The rows of a group lie close to one hidden flat surface of 8 dimensions, which may be shifted away from zero. Surfaces can cross.
Some rows, each with its group after it:
[ -7   9  -1  24  29  -9  -4 -38   4   0  27 -12  27  20  10  41  -6  16
   3] | (0)
[-35  12  10 -21 -11   8  23 -11  34 -11  31 -18   6   6   8  -6   4   1
 -19] | (0)
[ 29 -34   7  32  13  -8   4   2  -9   0 -17   0  -8  30   1  -2  11   2
 -15] | (0)
[  6   1  16   2  33  34  13 -24 -26  -6   1  13  22   2  -5  23  13  14
  -3] | (3)
[  3   0   4   5  -5  -8  -7  -9   5   6   4 -14   6   3   4   0  -8   7
  -7] | (0)
[-38 -35  -3   2   1  15  -7  -5   7   1  10 -35  -1   6   2 -23   5   1
 -20] | (1)
[  1 -17  21 -11  -3  12  22 -18  12 -14  16  -9   4   9  -9  -8   3   7
 -30] | (3)
[-15   9 -10   5  15  13 -25 -21  -7   7   8 -12  11  -7   2  30  -6  10
   6] | (1)
[-15 -38 -12  13   7  -5 -12 -18   5  -3  15 -20  -4   5  -8  -7  -8   4
  -1] | (1)
[ 30  -4   5  13 -11  -1   3  -7  -2   3 -10  14  -9   6  -3 -14  -8  -2
   4] | (3)
[ -4   6   9 -13 -11  -1  -9 -17  -2   2  -1 -14  12 -11  -2 -11 -14   8
 -14] | (2)
[  6 -11  -2   6  12 -20  11 -18   7  -8  28   7  11   1 -11  12  -8   9
  19] | (1)
[ -7   0 -10 -23   0  -6  12  34  -1  -9  -4   8 -13 -20 -11 -15  11  -3
  17] | (0)
[-18   0   2  -2  20   7   2 -17 -16  -2   6   0  23  -3   0   4   2   7
   7] | (1)
[-22  29   4 -21  -1  -2   3 -11 -21  -5 -19   2  23 -14  14 -23  -6  -2
   0] | (2)
[ -7   3   2 -10 -14 -24  11  -8   7  -7   5   2   8  -5   1 -25 -12  -4
   2] | (1)
[ 17 -21  -9   9  19  -2   4  31 -17  -3 -19  11 -17   3  -9   4  19  -1
  11] | (0)
[-18  10   4 -20   3  19   9 -18   5 -17   3  -1   1   1   4   3   3   2
 -21] | (3)
[ 46  -7  27   5 -20   4   7   7   0  14 -10   2  -1   6  -8  -5  -3   9
 -14] | (1)
[-19  -7 -28 -14  24 -21   9  15   1 -27   7   9 -18  -5  -7  14  10  -6
  12] | (3)
[ -1   0   2   7 -10  34 -24  14   6  18 -11 -20 -19   5   5   7   8   3
 -21] | (3)
[ -3  20  -6   4   0  -3  13   6  -5   0 -10  20   2  -1  12 -17   5 -10
  21] | (3)
[-24  -9  -2  -1   2 -21 -14  11  12  14  34 -42  10  -4  -8   9  -4  19
  -7] | (3)
[  3   1  -8   1  12   5   0  10 -11 -10 -23  10 -12   3   5   2  12  -6
   0] | (0)
[  4   9   7  11 -15 -22  17 -12  20   5  18   0  10   9   6 -15 -11   0
  17] | (2)
[ 11  -7   7  11  21  11   6  -8 -12  -4  -5   7   8  11  -1  13  11   6
  -3] | (0)
[-10  -5   5  -1  -8 -24   0   0   8   8  19 -17  14  -1  -5 -12 -10   7
   2] | (1)
[ -3   6  14  -1 -11  15  22  -7  17  -3   2   2   1  12  11 -17   7  -5
  -8] | (2)
[ -7  13  -4 -15  15  12  -9 -14 -21 -10 -14   6   7 -14   0   9  -2   5
  -2] | (2)
[ 33  -7  20  10 -29   1 -12 -23   9  13  -2 -13   1   4  -5 -15 -22  11
 -16] | (2)
[ 36 -19   1  10 -17  -1  -2   7  24  -1   4   2 -32  11 -13  10  -4  -2
  -9] | (1)
[-30  -1 -11   6  23  -9  -6   7  14  13  45 -24  13   0  -5  32   6  19
  14] | (3)
[  2 -15  -2   4   5  32  27  30  14 -14 -20  17 -36  21   7  -7  35 -18
  -9] | (2)
[  5 -16  15  14   1 -20  15  -8   4   1   6 -13  15  22   5 -19   0   4
 -15] | (0)
[ 28  -7 -17   4 -17 -32  -4 -12  14 -14   2  12 -26  -2 -10  -6 -23  -4
   8] | (3)
[  4  -9  24  12  -8   2  19   3   9  14  12 -11  14  13   2 -20   6   6
  -4] | (2)
[-13  14 -12 -15   1  25 -18 -18  11 -14   0  -7 -17  -7   2  27  -6   2
 -15] | (2)
[  2   7  19 -12  10  32   9  -9  -1   3  18   2  15 -13 -14  14   5  19
   3] | (0)
[-14   0  20 -12  12  19   9 -14 -10  -3   9 -12  22   0  -1  -1   7  14
 -21] | (3)
[-18   7  20 -12  -6  26   0   1 -11   9 -15 -16  17  -1  11 -17   9   2
 -24] | (1)
[-16  -9  -5 -10  -8 -10   5  18  12  -7  -1  -9 -14   1   1 -18   5 -10
  -4] | (1)
[-21  17  11 -14 -22   7   0  -3  10   6  -6 -20   8  -1  13 -29  -4  -3
 -19] | (2)
[  7   2 -14   0  16 -10  -6  14 -15  -1 -10   9  -2 -10  -5  12   4   5
  23] | (0)
[  0 -12   3  -5   7 -16  24 -11   7 -12  25   7   9   2 -11  -6  -1   8
   7] | (2)

New rows. What belongs after each?
[-14  18   7 -17   4   1  -6 -29 -12  -3   5  -6  26 -15   1   1 -15  12
  -5] | (2)
[ -5  -1  12  12   1   5 -13  -7   1  14   0 -26  12  12  10   2   0  11
 -19] | (0)
[-24   7 -15 -30  -6  -8  18  32  12 -19  -7   6 -21 -10   2 -21  13 -15
   5] | (0)
[ -6  10  12  -8  -7   8  10  32  16  10   9 -10  -2   3   0  10  16   3
  -9] | (1)
[ 15  -2 -19   5  15  11  -7 -12  -4 -18 -16  24 -24   1  -3  26   2  -9
  10] | (1)
[ -6  11 -10 -11 -10 -13  -3   7  10  -5  -2  -5 -10  -8   1  -5  -7  -4
   5] | (0)
[  9  -3  17  -9 -13   4 -14 -13 -17   9 -13 -16  14 -10  -4 -20 -14  12
 -21] | (2)
[ 30 -45  19  -6  -1  11  13 -18  12 -22   9  -9 -17  13 -26   4  -1  12
 -44] | (3)
[  8  14   5 -22  10  22  -4  21 -34   8 -24  13   8 -36 -13  -4   7  10
  19] | (0)
[  6  -7   3   0  -7  10   4   7   8  -4 -13  -2 -16   7   1 -11   6  -4
 -16] | (0)
[ -8  14 -23 -13   7 -29  11 -13  29 -18  46  12  -8 -13 -13  28 -16   6
  35] | (0)
[ 32  -9   8  15 -11  29  -2 -32  24 -15  -8   5 -31  26   2  16  -6  -4
 -30] | (0)
[-28  -4   4 -15  -8   1  17  18  27  -5  16 -20  -7   6   2 -15  10  -3
 -14] | (0)
[ -4  10   7 -10   3  10   6 -15   6  -1  16  -1  10  -9  -5  11  -4  10
   3] | (0)
[ -8  30   8 -20  -2  32  -6 -16  -1  -1  -1   3   7 -17   2  11  -4   5
  -2] | (0)
[-10  15  -7  -5  -4 -19 -18  17  -4  14  -1 -16   8 -13   5   3  -5   4
  10] | (1)
[ 25 -16  16   3  20  -1  28  -5 -17  -9   1  22  16   1 -12  -7   8  11
  11] | (0)
[ 14 -10  -4  19  -3   2 -13  -1  15  13  19 -12 -12   6  -8  16  -5  10
   3] | (3)
[ 15  14  34 -13 -28  16   9   6   3  11 -15  -6   9   3   6 -21   1   1
 -28] | (1)
[-11   8 -16  -8  15  -1  -8   0  -3 -12  -1   3  -8 -10  -3  19   1   1
   7] | (2)
[ -2  -1  18 -10  -3  24 -19 -14 -11  10  -5 -26  14  -9  -4  -1  -7  17
 -28] | (2)
[  9 -11   2   1   4  -3  13   0  12  -3  23  -1  -4   1 -12   9   2  10
   5] | (0)
[ 15  12  28  -2 -39  -9 -10 -17  26  22  26 -27  16  -1  -3  -3 -26  16
 -17] | (1)
[  0  -3  14 -19  -9   4  28   4   6 -11   1   7  -1  -3  -5 -26   6  -1
  -7] | (0)
[ 52 -23  10  26 -16  42  20   7  19  -1 -23  28 -48  29  -3 -14  18 -17
 -13] | (3)
[-16  22  -6 -25  12 -12 -17 -27 -22 -15  -5  -5  18 -21   2  14 -17   7
  -6] | (3)
[ -7   5   7  -8  -2  11  -6 -17   5   0   8 -13   6  -2   0   7  -5   9
 -15] | (3)
[  5  11  18  22   9  16  15  -1 -15  24   3  11  25   5   8 -12  11   8
  21] | (3)
[ 19  21   2  13  -7  11 -25 -19 -15  18 -15   2   5  -6   7   7 -14   6
   5] | (3)
[  9  -1  -7  -6   6  -6   4  22 -12  -9 -26  17 -10  -5   0  -7  10 -10
   8] | (1)
[  7 -10 -15 -35 -11  -2 -22  -2 -18 -30 -42  -1 -31 -23 -12 -21 -15  -7
 -31] | (2)
[ 19  -2  -5  19  -6 -17   1  -9  16   8  21   5  -5   5  -5   7 -11   6
  20] | (3)
[ 29 -25 -17  20   6  -3 -16 -13   3  -8  -3  12 -26   5 -14  21  -9  -2
   9] | (1)
[ -3  23  14 -23 -16 -10 -11  -2 -20  15 -10 -12  27 -27   1 -28 -18  11
   4] | (0)
[ 15  -1  18   8  -8 -23  -2 -19  -8  11   6 -12  25   2   0 -17 -17  14
  -4] | (0)
[-28  36  -5 -26 -20   1 -19   7  -7   0 -34 -13  -2 -17  23 -23  -8 -12
 -12] | (0)
[ -8  15   2 -22 -12  11  -1  -1  18   0  21  -6  -5 -20 -11   7  -7   9
   8] | (0)
[ -9  10 -12  18  40  11  -3 -22  -5  -9  11   6   9  14   9  51  12   6
   8] | (0)
[-14   2  -2 -18 -20   8   3  15  24  -9  -3 -10 -24   1   5 -14   4  -9
 -15] | (0)
[  3  -7 -13  10   9  -9  -3  19   3   2  -2   1 -14   2  -3   8   7  -1
  15] | (2)
[-12  10   9  -4  -8   6  10  14   0   7 -16  -5   5   5  14 -28   9  -7
  -5] | (2)
[ -3  -9   8   9   3  14  -7  16  -1  18   4 -18   0   5  -2   0  11   9
  -8] | (3)
[ 20   9   9   7 -14  18  35 -26  25 -17   6  35 -15  18   7 -15   1 -14
   3] | (3)
[ 62 -33  20  12 -24 -21  27   4  25  -6  10  16 -22  17 -22 -12  -7   1
  -5] | (1)
[  4  -7 -19   1   8  -6  -4   1  -7 -15 -16  17 -15  -4  -1   2   0 -10
  12] | (1)
[ -3  18  10  -7   7  14   8 -25 -11 -11 -14  10  13   3  12  -3   0  -2
 -10] | (0)
[ 15  14  18 -11  -9  10  11  35  -2   7 -19   5  -3   0   2   0  17  -2
  -8] | (1)
[-38  23   0 -28   4   1  19   7   0 -15  -1  -1  12  -9  12 -18  11  -6
  -1] | (0)
[ 18 -11  -6   0 -13 -11 -32  -8   4   3  -3 -20 -15  -6 -11   9 -22   9
 -18] | (3)
